The rows of a group lie close to one hidden flat surface of 14 dimensions, which may be shifted away from zero. Surfaces can cross.
In the rows, 128 means zero.
Known rows, each followed by its group:
[161 103 149 107 124  96 158 179  95  77 144 111  85 137 166 143 139 154
 104]  (3)
[104 112 106 126 156 112 157 137 111 163  80 171 131 104  91 101 148  95
  90]  (2)
[ 72 154 111 119 130 156 176 136 145  85 122 106  82  77 133 118 177 156
  96]  (1)
[104 150 122 177 109 161 104 146 143 132 150 135 172 154 129 168 144 126
 139]  (3)
[105 125 116 110 120 162 129 130 115  96 163 121 122  98 129 146 154 142
 171]  (1)
[134 129 127  88 171 136 156 115 111 166  85 128 138 159  82 153 103 144
 109]  (2)
[103  71  97 130 143 117 120 183 125  82 146  78 143 140 124  76 146 132
  99]  (3)
[ 80 119 161 181  74 154 120 115 161 140 137 116 129 115 101 125 109 121
 115]  (2)
[200 122  79 128 167 116 131 115 132 141 158 133 117 124 110 160 157 132
 170]  (1)
[120  94 126 133 101 115 172 204 128 101 190  94 110 142 128 153 161  96
 105]  (3)
[130 159 166 161 116 163  34 140  96 129 144 167 112 146  87 131 172 108
 179]  (0)
[ 94 140  68 125 140 141 145 152 121 132 175 139 128 143 121 152 166 143
  78]  (2)
[116 120  86 173 123 137 133 105 160  92 135 114 151 108 121 153 152 100
 121]  (0)
[ 76 187 134  95  91 172 155 138 128 139 115 123 147 110 173 139 133 145
 145]  (1)
[112 165 201 121 108 156 116 106 102 126 109 157  87 130 132 165 103 175
 124]  (2)
[124 131 156 177 129 106  90 158 161  82 136  95  85 115 138 171 134 111
 153]  (1)
[146 141 131 103 159 134 156 102 123 128  84  92 114 126  80 173 109 144
 156]  (2)
[110 185 138 103 141  98 113 112 115  96 155 120 145 180 137 115  86 128
 133]  (2)
[109 156 167 138 116 129 111 106 167  66 165  99  84 120 143 121 115 137
 136]  (2)
[ 68 117 103 147  85 172 145 123 109 121 153 113 150  88  88 151 138 140
 165]  (2)
[158  69  86 165 178  76  87 136 101  89 130 132 133 124 115 117 130 151
 143]  (0)
[111 108 122 156  89 118  94 142 115 119 184 121  79  96 136 169 126 146
 148]  (3)
[134 190 145 145 130  93 128 175 106 124 129  94 117 174  77 139 130 122
 170]  (2)
[169 141 146 157  61 182 113 110 122 113 147 134 172 156 167 134 149 147
 134]  (0)
[165 162 105 133  93 145 177  97 123 120 152 143 167 156 159 161 138 149
 104]  (0)
[114 151 111 117 128 143 160 129 135 133 139 123  58  94 104 138 170 149
 100]  (2)
[109 147  79 143 102 139 113 126 131 134 122  95 197 146 160 128 111 141
 132]  (3)
[122 101 114  99 106 107 122 152 103  95 113  57 115  91 162 111 107 150
 164]  (3)
[ 91 120 112 114 119 110 101 102 122 156 130 113 118  92  89 134  88  85
 169]  (0)
[158  71 103 125 157 170 132 120 143 170 161 135 122 124  91 191 136 160
 145]  (2)
[168 107 114 137 143  60 123 168 127 169 115 133 132 171 150 108 108 104
  76]  (1)
[ 78  89 121 138 173 138 146 163 172 129 143 134 187 148 120  97 126 117
 113]  (0)
[108  77 128 122 139 144 155 150  98 158 116 138 175 175  99 104 104 170
  72]  (1)
[122 127 142 128 112 123 192 164 153 120 153 103 152 135 136  84 130 149
 137]  (1)
[134 154  83 145 161  94 189  78 139 119 132 159 112 113  89 132 138 125
  96]  (3)
[153 116 104 139 170 157 138  90 126 133 140 142 124 142  59 161 141 165
 127]  (3)
[142 191 100 117 145 111 123 136 129 172  83 137 135 138 139 128 151  87
 125]  (1)
[107  85  98 154  91 169 138 129  81 108 169 170 165 133 124 180 155 139
  88]  (1)
[ 90 133 145 113 107 132 130 147  72 167 102 208 163 118 146 161 121  86
 127]  (2)
[ 94 154 102 131 108  91 158 165 138 104 147 125 159 122 192  66 140 118
 113]  (3)
[122  88 186 113  96 105 136 106 138 141 134  95 112 101 104 123  52 104
 182]  (2)
[101 115 146 138 146 147 119 139  77 119 118 186  91 107 104 126 154 187
 108]  (3)
[ 89 149 105  97 152 139 147  97 154  62 145 105 109 102 147 111 137 134
 104]  (2)
[154  95 161 134 138 113 112 102 141 127 101 128  97  97 121  57 113 150
 139]  (0)
[110 116  95  85 129 148 117 133 148 131 196 149 140  96 185  93 151 111
 152]  (0)
[140 156 160 206 126 100  77 120 157  90 138 106 116 143 122 204  98 127
 181]  (1)
[114  98  52 103 137 127 110 125 132 153 179 104 166 118 112 142 122  87
 170]  (0)
[153  94 116 166 160 131 110 168 150 168  82 141 169 157 124 104 156 110
  91]  (1)
[ 93 118 131  99 150 130  86 111  92 137  53 139 135  92 114  84 110 121
 150]  (1)
[107 161  67 117 120 148 163  87 149 118 165 119 175 131 123  51 150 137
 111]  (1)
[183  98  99 135 114 160 144 100 151 145 116 133 177 147 177 123 136 151
  80]  (0)
[116  81 115 135 142 171 114 132 129 112 170 147 111 133 121 145 155 169
  86]  (1)
[ 83  93 124 144  75 160  62 140  96 132 126  64 140 160 111  98  93 183
  92]  (3)
[123 157 163 149  69 133  84 156 132 103 155  80 137 159 165 204 103 100
 169]  (3)
[108  89  73 128 125 106 140 180  86 160 137  94 156 143 100 118 117 165
 125]  (3)
[107 176 162 122 111  87 171 159 100 125  90 154 116 102 161 124 117 138
 150]  (0)
[140 152 124 156 134 140 130 148 149 137 146 118  76 126 100 172 172 134
 122]  (2)
[157 172 142 154 114 116 168 183 118 162  83 100 182 203 123 122 122 165
 112]  (3)
[117 139 124 171 120 116 127 160 174 132  83 117 124 112 206 159 131 147
  83]  (1)
[152 136 122 148 135  93  93  79 176 135 176 129 115 149 134  97  95 115
 118]  (0)
[160 149 148 122 143 144 137 136 173 161 113 106 140 151 147  50 129 193
 139]  (2)
[161 173 172 163 129 104 170 158 125 108  96 152 112 155 139 151 150 135
 107]  (0)
[142 136  80 122 158 149 182 136 143 129 157  98  92 135  83 186 171 163
 101]  (1)
[131 137 152 176 120 145  97 182 162 123 109 108 146 145 121 105 174  92
 154]  (0)
[ 77 105 124 173 113 119 136 159 110  95 121 136 106 132 109 111 157 133
  35]  (3)
[107 187  94 145 128 106 162 115 110 133  96 126 166 169  93 140 119 114
  87]  (0)
[163  72  82 167 130 142  36  73 146 115 144 134 107  95 137 158 149  96
 120]  (0)
[181 174  62 124 163 100 121 130 149 144 150  90 104 174 108 123 167 124
  97]  (3)

New rows, each followed by its group:
[ 84 141  95 111  90 136 132 114 118 100 151 100 118  93 146 147 127 122
 130]  (1)
[ 68 107 197 115  79 206 125 136 179 149 181 142 135 143 162 142 113 114
  83]  (2)
[151  78  98 130 124  95 109 112 107 114 198 101 159 156  99 120  84 128
 164]  (1)
[178 172  97 152 116 117 125 127 126 162 121 165 153 141 141 169 169  66
 139]  (1)
[127  78  89 125  88 153 109 102 147 141 167 145 139  97 199 108 134 128
  80]  (1)
[162 117 117 107 120 172 139  65 124 180 114 143 150 118  76 137 126 110
 157]  (1)
[114 133 138 119  97 119 146  75 134 111 125 135  90  83 110  61 131  93
 103]  (1)
[108 118 122 123 128 135 107 151 119  79 131  80 176 164 131 195 117  75
 142]  (3)
[137 161 127  95 134 124  88 118 113  87 151 116 145 148 178 169 110 115
 169]  (3)
[157 144 125 100 115 134 118 117 137 123 217 151 103 133 143 105 158 101
 148]  (1)
[144 122  60 125 119 133 120 110 123 173 191 143 177 134 141 147 117 150
 164]  (2)
[138 157 132 137 141 137 112 154 152  88 162 108 125 139 167 121 152 164
 158]  (2)
[ 87  65 181 162 108 119 133 156 149 119 108 117 123  96 131 103  98 128
 120]  (2)
[123 129  57 108 105 104 115  89 127 115 161  97 147  99 146  91 119  95
 150]  (1)
[102 153 111  70 136 160 141 142  96 110 191 144 135 132 114  78 171 131
 155]  (1)
[140 113  92 133 109 123 160 158 129 154  96 105 145 108 150 172 140 107
 127]  (1)
[123 126 101 101 129 135 161 145  91 131 160  96  98 111  93 124 129 215
 169]  (2)
[120 137 130 114 149 206 107 122 152 149 155 120 129 153  88 166 155 146
 145]  (1)
[165 116  88 163 147  99 156 144 196 137 124  93 135 119 183 124 128 166
 118]  (1)
[ 87 135 165 128  97 149  89 215 111 155 155  94 109 149 105 105 146 129
 163]  (3)
[129 104 118  97 150  87 150 119 160 120 154  74  73 120 107  54 108 141
  95]  (1)
[104 218 160 146  82 130 139 158  93 142  81 134 115 133 141 136 135 159
 132]  (2)
[135 152 113 143 165  92 126 138 122 150  54 112 119 134 109 167 114 130
 125]  (1)
[ 97 171 127  84 143 104 190 194  96  90 133  96  82 106 121 143 157 146
 161]  (1)
[102  96 107 106 172 188  73 147 109 191  83 123 185 175  96 167 113 156
 120]  (1)
[107 169 139  78 155 183 105 153 164 179 107 127 107 136 150 106 167 127
 111]  (1)
[163 106 122 114 111 104 182 151  86 156 177 152 106 178  78 150 143  97
  64]  (1)
[140 177 115 161 183 120 146 149 139 123 108 144 172 158 160 157 118 234
 159]  (1)
[ 77 154 165 159 154 151 101 140 193 177  84 149 136 135  88  91 137  79
 116]  (0)
[132 131 103 111 144 118  61  94 116 116 150 159 106 102 166 105 132 125
 142]  (1)
[161 112 124 131 179 126 113 150 151 183  88 101 112 158 109 186 109 156
 118]  (1)
[108 163 110 113 141 171 181 139 130 133 131 129 138 141  87 114 177 143
 109]  (1)
[123 111 121 121 127 116 153  88 142 154  70 110 169 110 127 118  74 121
 133]  (2)
[ 83 130 156 113 141 156 137 142 114 132 128 134 168 135  81 119 111 131
 185]  (3)
[153 158 130 127 100 187 101 131 111 106 162 152 148 127 152  68 196 155
 176]  (0)
[ 97 136 138 126 141 132 115 196 137 131  68  98 106 107 143 145 156 106
 130]  (1)
[169 166 113 138  83 136 168 104 126  55 130  96 127 120 157  71 177 150
 110]  (0)
[156 157 138 155 170  78 148 148 129 134  95 148 128 154 139 125 116 172
 121]  (1)
[120 207 111 114 136 196 148 103 166 106 134  59 152 169  93 147 151 160
 149]  (2)
[ 95 168 136 132  91 156 170  96 133 133 134 152 150 142 117  97 132 135
  79]  (1)
[142 105 104 162 150  81 110 152 119 109 138 170  96  84 172 133 149 148
 129]  (2)
[134 105 105 159 131 114 110  55 113  98 168 149 153 121 110 109  84 175
 149]  (0)
[164 157  80 150 131  72 164 113 147 118 105  93 125  95 116 122 139  94
 162]  (1)
[ 82 109 115 156 130  96 134 162 107  47 131 121 147 110 151 101 137 129
 124]  (0)
[ 74 142 145  98 128 136 128 174  97 109  88 120  93  89 131 129 155 112
 138]  (1)
[127 168 126 176 152 109 103 124 108 117 124 169 142 123  95  97 141 163
 190]  (0)
[ 69 196 122 148 131 185  95  79 167  94 114 100 122 101 111 154 137 151
 159]  (1)
[152  91 120  70 106 103 160 111  87 119 133  84  98 117 113 131  95 112
 121]  (0)
[ 93 119 167 104 128 191 118 105 118  92 153 136 144 130 137 148 106 188
 154]  (2)
[161 135 116 111 111 160 158  77  95 132 110 153 113 122 111 177 144 135
  94]  (0)
[101 177 131 150 130  72 153 140 154 166 127 145 151 165 137 176  78  93
 107]  (0)
[146 146 111 124 197 114 119 130 103 150  66 155 108 145  63 129 156 126
 111]  (1)
[ 98 129 108  87 176 120 166 105 131 136 127 129  75 130  53 110 137 103
  52]  (2)
[152 155 121 106 133 118 158 118 126 211 120 122  84 153  50 167 122  99
 107]  (2)
[127 107  81 148 138  86 135 131 144 120 135  85 153 138 142 114  96 157
 114]  (1)
[ 73 147  68 136 119 110 110 159 102 142 114 110 112 121 107 110 158 107
  76]  (3)
[ 89 194 118 136  81 108 145 117 156 110 171  99 141 143 141 126 118  73
 118]  (0)
